The rows are grouped in 4 different ways at once. Each group adds its own fixed numbers to the row, and there is some noise. The rows also spread widely along 13 directions, which tell nothing about the answers.
Some rows, each with its group in each grouping after it:
[ -2  -1   2  -7  -1  -9  -7  -3  -2   4   5   6  -9   4  -5 -10   1   0
   4  -1   0  -1  12  -1  -9   4  15  -5  -6  -8  11  -6 -13  -4  -4   6
  -3  -1  -2  -5   2  -2  -2   7   9  -3   2] => q_529 Poko q_495 q_118
[ -8   1  10   4  -5  -2  -7  -4   5  -6  -7  13   2   6   4 -11   3  -2
 -11  -5  -3   4 -11   3   5   4  -9   9  -4   5  -5  -1   7  11   2  -5
   6   7   4   9   8   3   3   1  -6   3   1] => q_529 Vumo q_216 q_118
[  9   9   8   7 -20  10   3  -1   5  -6   3  19   8  -5  -5  -1   2   9
  10  -2  -5   2  -6 -10   3  -7  -7  12  10  -2   0   7   7  -2   6  13
  -9  -4   7   9   8  -7  11  -4  -4   9   4] => q_410 keme q_83 q_608
[  0   1   0  -8  -6   1   4   4   4  -5  -5  -1   0  -9  -3  -8   3   8
 -11  -5  -5   2 -10   0  -7   7  -8  -6   0   4  -8  16   6   4  11  -7
   3  -9   6  -6  -7  -6  -2   0  -1   1   8] => q_312 Poko q_192 q_608
[-10   9  -8  -5  12   7  -4  -1  -8   8 -11  -4  -2   3   2  -6   6  -2
   0  -9 -10   3   2   3   2  -1  14  -9  -7  -8  -4  10   0   6   7   1
  -8   5 -11   1 -10   4   1   2   7  -4   4] => q_131 Vumo q_472 q_256
[  5   3  -6   1  -4  12   4   4  -3   3   0  -7   3  -3  -2   5  -3   6
  -1  -2  -8   3  -3  -6  -5 -10   6  -2   3   2  -5  18   1  -4  12  20
 -10 -12  -1   4  -9  -8   5 -11   5   6   5] => q_410 sile q_472 q_256
[-21   2   8   6 -13  -2  -8 -14   0  -1  -2   4   0   9   0  -8   8   1
  -6  -3  -3   6  -4   7  -4   1  -6   0  -3   7  -2  -3  11  10   3   8
   5  22   1   7   2  -5  14   1   6   3  -5] => q_858 keme q_216 q_118
[-16  14   7   4  -3   3  -1   3  -1  -8  -2  14   1   2  -2  -8  17  13
  -4  -6   1   6  -1   0   8   5   1   1  -3  -7  -7   5   7   9   2   0
   1  -3   6   6  14   0  -1  12   0  -5   0] => q_858 sile q_163 q_608
[  6  -4   2   1  -9  -5   0  -1  -3  -4  13  10  10   6  14  11  -7 -21
   5  -5   9  -8   1   0   9   0  -4  26  11  23  13 -18   2  -3   5   3
   0   7   7  11  -1   1  -4  13  -5   7  -3] => q_898 Poko q_83 q_608
[ 13   5  -5  -1  -7   7  -1   4   0   1  -8   9   8  -3  -2  -5  -1   1
   1  -6  -8  -1 -10  -7   1  -2  -2   9   0   1  -5   9   2  -5  11   0
  -6 -19   4   2  -2  -4  -2 -11   1   7   9] => q_131 Vumo q_495 q_256
[ -5 -10  -1  -8   7   3   1  -9  -8  -1   4 -17 -15  20  -4  14   8   0
 -16  12   3   9   4  13  -1  -1   9 -20 -16  -4  -2   4  -5   5 -10  14
   6  -5  -6   5  -8  -4   2  -4   6 -12   1] => q_312 Poko q_192 q_256
[  5   9  -6  -4  -2   3  -8  -7  -4   5 -11  21   0   3  -4 -15   8  -9
   3 -16 -11   1   4   6   2   3   6  -5  -5 -14   7   4   1   3  15   1
  -9   7 -11  -4   1  -2   5  10  13   0   5] => q_898 Poko q_163 q_256
[  6 -10   0  -9  -5   1  12  -4 -11   5  -7 -10  -5   6   9   9  -3 -10
 -10   1   2  -2   1  12  -1  -2 -16   0  14  16  -2  -4   0   5   2  -6
   9   5  -1   9 -20  10   3   2  -9  -1  -3] => q_529 sile q_495 q_608
[  9 -10   0  -4 -12 -15  -2  -8  -8   1   5   6  -2   4  -1   5 -12   3
   8   0  -1  -6  12  -2 -10 -10  -2  -1  10  11  -5  -9  -6 -14   6  17
  -1   0  -7  -2  -8  -5   0   1  -4   8  -7] => q_898 Poko q_495 q_118
[ -9   0  -8  -3   1  -5   4   3 -15  -4   5  -6   5   6   9  13   2  -8
  -5  -4   5  -6  -1   5   7   3  -6  10   7  19  -8  -8   7   0   8  -2
   5  -4   7   6  -9  -2  -8   8  -5  -1  -2] => q_898 keme q_163 q_608
[ -7  -5   7  -9  -5   5   8 -15 -13  -2  -1  -8  -9   4  -8  14   1   3
   2   7   0  -2   7  11   4  -1  -9 -18  10   9  -6   4   0  18   0  10
   7  11  -1   5 -19  -5  14   1 -17  -8  -4] => q_858 Vumo q_472 q_608
[ -5   2   0 -10   3   8   8  -3  -9   7   4 -10  -9   3 -10   4   7   2
   1   8   9   2   5   1  -5   5  12 -13  -3  -8  10   0  -6   6  -8   5
   0  -9   7  -1  -8  -5   4  -2   0 -10   4] => q_131 Vumo q_163 q_256
[ 13   4   2  -6  -5   9  -2  -7  -5  -3  -5  16   0   9  -9   2  13  -9
  -1  -1  -1  -1  -1   4  12   4  -2  -3  -9  -8   1  -1  -1   4  -1  -2
  -2 -14   4   5   2  -3   2   0   0  -7   7] => q_131 Poko q_192 q_256
[  2   4   3   0   8   4   1   5  -3 -12   1  11   1  -1   3   7  -5   7
  14   0  -1  -5   2 -11  11 -10   5   9   5   3 -11   5   2   3   4  11
  -7  -7  -4  10  -4   4  -2   3 -18   1   3] => q_312 Vumo q_83 q_118
[  3  -6  -3  -5 -20 -11   4  -8  -3  21  -3  -2  -8   7   6 -11  -3  -3
  -9  -2   0   9   9  10 -22  -6   0  -1   4  -6  10 -13  -1 -21   1   9
  -2  18 -12  -1  -3   6   3   0  27   6  -9] => q_529 keme q_83 q_256
[ -5  -7  -1   0  -3  -9  -8   2   1  -2   4   0  -1   8   6   1  -3   0
 -13  -6  -7   2  -1   6   1  -2   3   2  -5   9  -4   4   2  -4  13   9
   1   2  -3   3   1  -5  -3   3  10   2   0] => q_529 keme q_192 q_256
[ -7   8   2  -8 -21   7  14  -8 -10   3  13   6 -10  -2 -11   7  10   5
   6  -4  -1   1  22  11  -5   3   4 -15  12  -4   8  -2  -2  -2  11  23
   0  13  -2  -3  -4  -9   3  15   7 -18  -7] => q_410 sile q_83 q_118
[ -2  -9  11   1   7  -7  -4  -4   5 -12  -9   6  -3  14  16  -6   2  -2
 -25   1   1   8 -12   7  13   1  -9  10  -4   8  -7  -2   5  15  -8 -15
  13   1   0  15  12  14  -5   8  -9   6   1] => q_898 Poko q_495 q_608
[  0  -6   6  -2 -16 -10  -3  -7   4  -2  -3  14  -7   9   2 -11   4   9
 -16  -6  -7   8   4  11  -5   2  -5  -4  -4  -2  -5  -1   2  -6   6   3
   8   8  -9  -2  13   0  -5   9  14   0  -6] => q_312 Poko q_495 q_608
[  6   4  -5  -8  -6   6   8  -5 -16  -1  -1  -3   3   0  -8  13   7 -14
   9   7   9 -10  -2  -1   0   5 -13   1   8   9  -1  -7   2   3  -3  -1
   1 -15  14   3 -20  -5   3  -9 -13  -5   4] => q_410 Poko q_83 q_256
[  0  11  -9  -7   3   8  -1   5  -4   8 -16   5   1  -9  -4 -19   8   1
   1 -11  -8   0  -2  -2  -6   6   6  -7  -1 -12   1  14   0   6  12  -9
  -7  -8  -1  -6  -9   0   1   0  10   0  12] => q_858 sile q_495 q_256
[  7  -7  -4  -6  -2  12   1  -7  -1   0  -6  -3  -2   1   3   3  -6 -10
  -7 -10 -16  -1   0  10   0  -4  -5  -4   8  11   2  15   2  14  22   8
   0  12  -9   3 -18  -6  12   0   0  -1   6] => q_410 keme q_495 q_118
[ -6   0  14   3  -1  -3  -6   0   8  -8   2  11   1  -6   4  -7  -8   9
  11   2   1  -2   1 -14   2 -10   4  10   9   6   2   3   1   8   0   7
  -5   9   1   9   2   2  12   7 -13  10   3] => q_858 keme q_192 q_118
[-16   3  -1   4  -8   3  -5 -10  -8   6   7 -16   2  -2  -9   7  -3   7
  16   4  -2  -1   1  -6 -15  -7   3  -9   7  11  -2   8   3   4   5  27
  -8  12   3   0 -22 -16  21 -10  -1   8   0] => q_858 keme q_216 q_608
[-10   8  15  -8 -17  -9   5  -7  -3   0   1   7  -9  -6 -16 -12  10  14
   9  13  14  -3   4  -8 -12  11  -5 -11   6  -8   6  -7  -4   5 -19  -3
   5  -5  18  -4   2  -5   8   0 -11  -2   0] => q_529 Poko q_495 q_256
[  3  -5   1   0   1 -23 -24  -6 -11  -1   2  21   2   8  -6  -1  -8  -1
  17  -1  -5 -14  12 -10  -1  -3   6   1  -6   4 -13 -11 -11 -13   6  14
  -7  -4 -11  -7   0  -6  -5   2  -3   7  -3] => q_410 Poko q_216 q_256
[ -8   1   2 -10  -4  -9   8   4  -4   7  -3  -7  -4  -9   4  -8  -2   7
  -6   3   6  -3   2  -6 -11   4  -1   1  10   2  -2  -3   0  -3  -3  -9
   3  -2   5  -4  -4   5  -5   3  -1   4   0] => q_410 keme q_472 q_256
[  4  -7   2   1   2 -12 -17   1   4  -9   0   8  11  -1   3  -4 -14  -9
   7  -3  -1 -11 -10 -13  -2  -2  -5  16   1  21  -4   0   0  -1   7   0
  -4 -10   7   2 -10  -5   2  -5 -14  14   7] => q_529 Poko q_192 q_118
[  0   3  -4 -11   6   1   7   6  -8  15  -3  -8  -7  -8   9  -6  -8  -1
  10   2   7  -3  10 -10 -11  -7  11   2  12  -7   9  -4  -5  -5  -4  -1
  -9  12 -10   2 -16  15   3   8   0   5   3] => q_312 keme q_216 q_256
[ -3  14 -13   0  -7   1  -5   4 -13   4  -6   9   9   3  -7  -4  11  -5
   6 -14  -6  -4  -4   3  -2   6  -4   3  -3   1  -8   2   5  -8  14   2
  -7 -14   5  -4  -8  -8  -3  -4  11  -1   3] => q_529 sile q_163 q_608
[  4  10 -12  -8  10  -1  -4   4 -13  -1  -5   4   2  -1  -7  -5   7  -4
  10  -7  -2  -7   2  -7   2   6   8  -3  -4  -7  -3   3  -6   0   2  -6
  -8 -22   4  -5  -9  -2  -8   1  -1   0  11] => q_898 Poko q_495 q_608
[  3   6   6  -2  -6   1  -1  -1   3  -1  -7   8   7 -11   3 -10  -3  -6
  11   0   4  -8  -7 -14  -4   0  -8  13  14   9   7   0   3   7  -1  -9
  -2   1   9   4  -6   3   9   1 -14  12   6] => q_410 Poko q_495 q_256

New rows, each followed by its group in each grouping:
[ -1 -13   4   2   2 -14 -14  -4   7   4  -2  -6  -3  11   5 -10  -8   1
 -10   6   0   7  -9  -2 -11  -6   4   4 -10   3   0  -1  -4  -5 -10   4
  -1  -1  -2   4   1   2   7 -10   9  13   3] => q_529 keme q_192 q_608
[-12  -8   3  -3   2 -14 -11  -6   1   6  -1 -11  -6   2  -7  -9  -8   9
   1  10   1   3  -3  -3 -21  -1   6 -12  -6   1  -2   5  -5   0  -4  12
  -1   1   1  -7 -11  -8   7 -14   3   7   0] => q_529 Vumo q_83 q_256
[-11  -8  15   5   0 -10 -11 -10   5  -7   7   9  -6  13   6   2  -2   5
   0   7   4   4   9   0   4 -11   8   0  -3   4   3  -6  -3   5  -7  17
   2  19  -9  12   9   4   9  13  -4   2  -7] => q_858 Poko q_192 q_256
[-10   4   1  -1   6 -17 -19  -2  -2   6 -10  10   3   3   0 -18   0  -1
   9   0   1  -5  -3 -10  -7   1   6   6  -8  -4  -4  -8  -3  -5  -7 -10
  -6  -1  -3  -2   0   5   0  -2   4  10   2] => q_131 keme q_192 q_256
[  6  13 -13  -8  -1  14  16  15  -2   1  -9 -10   5 -14   4  -8  10  -1
 -14  -8   0   3 -16  -6  -3   8  -3   6   4  -1   0  15   9   2   9 -16
  -1 -27  16   1  -8   0  -9  -4   3   3  16] => q_898 Poko q_495 q_256
[  4 -13   3   6  15 -19 -23  -4  -4  -2  -6   8   5  18  11   0 -15  -3
   4   1  -6  -5  -1  -8   5 -16   6  14  -9  10 -18  -7  -7 -10  -4   7
  -8  -4 -16   9   2  10  -4  -4  -4  17  -3] => q_131 Poko q_472 q_608
[  6   7   1  -6 -13  11  17   9  -4   0   9  -1   1 -14  -6   7   1  11
   2  -1   0  -2   4  -9  -2   1   2   0  14   2   2  10  -2  -3   8  10
  -5 -16  11  -1  -4  -8  -2   3  -4  -2   5] => q_410 sile q_472 q_608
[ -7 -10   5  -3 -11  -5   3   0   4 -10   9  -6   2   3   5   7   1   0
 -26  -3  -1   1  -8   8   1   9  -9   4   1  22  -5   4   5   5  12   2
  13  -4  13   0   4 -11  -8   4   1  -2   0] => q_410 Poko q_472 q_608
[-11   8   1   6   6  -8 -18   5  -2  -2   4  11   8   2   4  -6  -4  -4
  18  -4   2  -9   0 -14   1  -2  13  16  -1   6   4  -5  -4   0   1   7
 -10  -2   4   5   2  -1   0   4  -3   8   3] => q_529 sile q_495 q_256
[-13   1   1   2  -5  -5  -4  -6  -3   2   4  -5  -1  10   5  -1   6  -3
  -3   5   9   4   2   1  -6  -1   5   6  -3   5   6 -11   1   0  -9   6
   4   4   3   8   2   2   2   2   8   2  -5] => q_858 Poko q_495 q_256
[-13  -1  21  -4  -3 -13  -5  -5   8  -7   2  14 -12   6  -1 -14   6  12
  -6  14  13   4   0  -4   1   7   5  -2  -7 -11   6 -10  -3  10 -23  -9
   9   4   5   5  20   6   3  10  -6  -3   0] => q_312 keme q_192 q_256
[  3 -10   7   0  -3   4  -2  -6   8   3   3   0  -5   8  10   2  -5  -7
 -12   0  -3   8   3   7  -1  -9   6   2   2   4  14   3  -3   4   5  13
   1  18 -11  10   2   4  10   8   6   1  -1] => q_410 sile q_192 q_256
[ -6   4   5   0   0   0   3   6  -2 -12  13  10   0   1   9  11   0   3
   2  -3   2  -2   8  -3  18  -4   9  10   6   6   1  -2   0   2   7  10
   0   3   0  13   9   2  -5  20 -11  -5  -1] => q_898 Vumo q_192 q_256
[  8  -2   3  -1  -3   0  -6  -2   4   0  -8  10   4  12  -1 -11   6 -11
  -9   4   8   1 -15   0   1   9  -4  13 -12  -3   8  -7   0   5 -13 -13
   6 -19  11   7  10   1   0 -10   5   3   7] => q_312 sile q_495 q_256
[ 2  0  2 -4 -6  4  8  0 -4  0 -3 -2 -3  0  1  1  3  5 -7  1  1  3 -2  2
 -1 -1 -2 -4  7  2  0  6  2  6  4  4  3 -6  3  5 -5 -1  3  0 -4  0  3] => q_898 sile q_495 q_256
[ -2  -1   5  -9   0  -1  -3   1   4   3   1   0  -2  -7  -9 -14  -1   6
  -4  -2  -4  -1  -6  -6  -7  10   9  -7  -4  -5   6  12  -5   8   3  -4
  -3 -10  10 -10   0 -11   2  -3   5   3  12] => q_131 keme q_472 q_608
[  2   6  -9  -3   8   0  -6   4  -8   6   1   4   2   3   4  -5   3  -9
  11  -6   2  -4   8  -6   0  -1  15  10  -3  -5  11  -9  -9  -5  -3  -2
 -10  -7  -3   4  -4   7  -5   9  10   3   6] => q_858 Poko q_495 q_608
[  1  -5   5   2  -5  -3  -6   5   7  -4  -1   4   6  -1   6  -5  -7   0
  -9  -5  -5  -2 -12  -5   3   0  -3  12   0  10  -2   9   5   3   9   0
  -2  -8   8   5   3  -6   0  -5  -1  11   6] => q_529 keme q_472 q_256
[-10   0  -8  -1  -3 -23 -22  -8  -7  18  -9   1  -1  12  -9 -22   5  -1
  -4  -1  -3   3   1   3 -27   8   5  -8 -19  -9  -5 -13  -9 -18  -7   1
  -2  -5  -7 -16   2  -4  -4 -11  30   7  -3] => q_410 sile q_216 q_608
[  0  -5   5   0   9 -11  -3  11   7  -5  -4   2   5  -8  18 -13 -11   2
  -2  -3   4  -3  -7 -15  -1  -5   1  22   8  12   0  -1   0   2  -1 -15
   0  -2   3   7   1  16  -7  10 -10  17   6] => q_858 Poko q_495 q_608
[  0  -1 -11 -13 -16 -12  -4  -7 -10  11   5   5  -4   0 -17  -9   5  -2
  -3  -9  -4  -4   9  13 -16  18   3 -17  -6  -2   7  -5  -7 -10  15   4
   3  -8   4 -23  -4 -22  -6   3  22  -7   1] => q_898 Vumo q_163 q_608
[ -6   6   1  -3 -10   8   3   1  10   0   3   4   3 -12   0 -10   2  -1
  -3  -8  -4   2  -6  -2  -6   9   3   3   6   3  14  11   6   9  16   1
   0   7  10  -4   0 -10   4   4   4   0   7] => q_410 Vumo q_83 q_256
[-10  -7   1  -7  -1   0  11  -7 -14   4  -2 -16  -9   5   9  15  -3   2
  -5   6   4   0  10   8   0 -10  -4  -7  13  11  -8  -2   3   6   0   9
   5  16  -8  11 -19   7   7   5  -8  -2  -8] => q_858 keme q_472 q_256
[ -2   0  15   0   0   7   7   1   9  -6  -2   0   0  -4   6  -6   0   6
  -8   5   6   6 -14  -7   0  -2  -3   8   6   4   5   8   7  14  -6  -6
   3   0  11  10   4   5   9   3 -13   8   7] => q_131 Poko q_163 q_608
[ 10 -13   4  -6   6  -4  -2   3   4  -6  -2   1  -6  -4   2  -5  -9  12
  -8  -3 -10   1   2  -3   0  -5   6  -7   2   3  -6  18  -7   7  12   5
   0  -6  -6  -2  -3   0  -2   6  -5   5   8] => q_858 Poko q_495 q_608
[ -7  -4  17   4   2   0  -3  -3   8 -10   3  12  -7   6   7  -2  -5   7
  -1   1  -1   5   3   0   8  -9   5   5   4   2   3   4   0  12   2  12
   1  16  -5  13  10   4   9  12 -13   1  -2] => q_529 Vumo q_163 q_118
[  1  -6   9  -5  -5 -10   0  -1  -5   4   3   5  -8   6   0   0  -4   6
  -2   4   4  -1   9  -1  -3  -4   5  -3   2  -2  -1  -5  -8  -4  -4  10
   0   0  -4   3   3   3  -1   3  -1   1  -4] => q_529 sile q_472 q_256
[  0 -12  -7 -10  12 -11 -10  -6  -4   9 -13  -8 -12  15   3 -15  -1  -9
 -17  -3  -6   5   1  14 -11   4   6  -9 -15  -6   1  -4 -10   1  -3  -9
   6  -2 -11  -4  -7   7  -5  -4  14  -2   4] => q_529 Vumo q_495 q_118
[  4   6   2   1   9   5  -3   2   0  -5 -10   9   2  -3   5  -6  -3   3
   9  -2  -5  -1  -3 -10   6  -8   1  10   6  -1  -6   6  -2   6   0  -2
  -6  -3  -5   9  -1  10   3   2 -13   8   5] => q_410 Vumo q_495 q_608
[-10 -13  -2  -5   5 -27 -18  -9 -17   5  -1  -5  -5  15  -2   4  -9  -2
   4   5  -2  -9   9   3  -7  -3   3  -8  -7  10 -15 -11  -9  -8  -1  10
   1   1  -9  -5 -13  -6  -3  -6   1   3  -8] => q_529 keme q_472 q_256
[ 12   6   5  -3   5   6  -7   0   1  -5  -4  15   4  -5 -10  -7  -1  -3
  20   4   0  -8  -3 -19   5  -3   4   7   1  -8   6   2  -6   5  -8  -1
 -12 -19   7   4  -3  -2  10  -6 -13   7  14] => q_410 keme q_192 q_118
[  1   1   8   5   0  15   6   4   2 -13  10  -3   5   1  10  17  -5  -3
   1  -1   0  -1  -8  -7  16 -10   0  16  10  18   3  11   5  13   3  14
  -5   0   9  21  -5   0   8   3 -19   6   5] => q_529 Poko q_472 q_608
[ 15 -11  -2  -5  -7 -10  -2  -8  -5  10  -6  -1  -2   7  -2  -2  -9  -1
   6  11   7   0   0  -4 -18 -10  -3   0   0  -1  -1  -9  -5 -15 -10   8
  -4  -7  -7   0 -13   3   4 -14   5  12  -2] => q_312 Poko q_83 q_256
[ 13  -1   2  -1   1  12  -3  -1   4  -1  -8   6   5   2   1  -3  -3 -16
   3  -3  -3  -2 -11  -3   5  -4  -5   9   3   5   8   7   1  12   2  -1
  -5  -5   5  12 -13   2  14  -7 -11   6  11] => q_529 sile q_192 q_118
[ 11 -12   4 -10   6  -3  -6  -7   3   8  -7  -3  -6   1  -4  -9 -10  -2
   1   4  -4   1  -1  -1  -9  -2   6  -9  -3  -3   8   5 -11   4  -2  -1
  -3   0  -7  -5 -11   1   9  -4  -2   5   8] => q_131 Vumo q_192 q_608
[  0   0   4  -3  11   3  -6   2   5   1  -8   6  -5   1   2 -16  -3   2
   1  -2  -3   2   0  -5  -4  -3  11  -1  -3  -9   6   7  -5  11  -2  -2
  -4   2  -8   2  -1   7   4   3  -1   3   8] => q_312 sile q_495 q_118
[  2  -7   2  -5  13 -13 -10   2  -4   0 -15   4  -3   5   6 -10  -5  -1
  -6  -1  -5  -2  -7  -1   3   0  -4   2  -6   2 -15   1  -4   4  -2 -12
   0  -5  -6   2  -5  11  -5  -3  -9   8   5] => q_529 Vumo q_216 q_608
[ -5   4   3   0  -8   8   6  -2   5   2  -3   3  -6   6   5  -8  12   0
 -18  -4  -1  13   0   9  -3   0   1   1  -2  -6   7   0   4   1  -1   1
   4   7  -3   8   9   7   2   8  13  -5  -1] => q_410 sile q_192 q_118
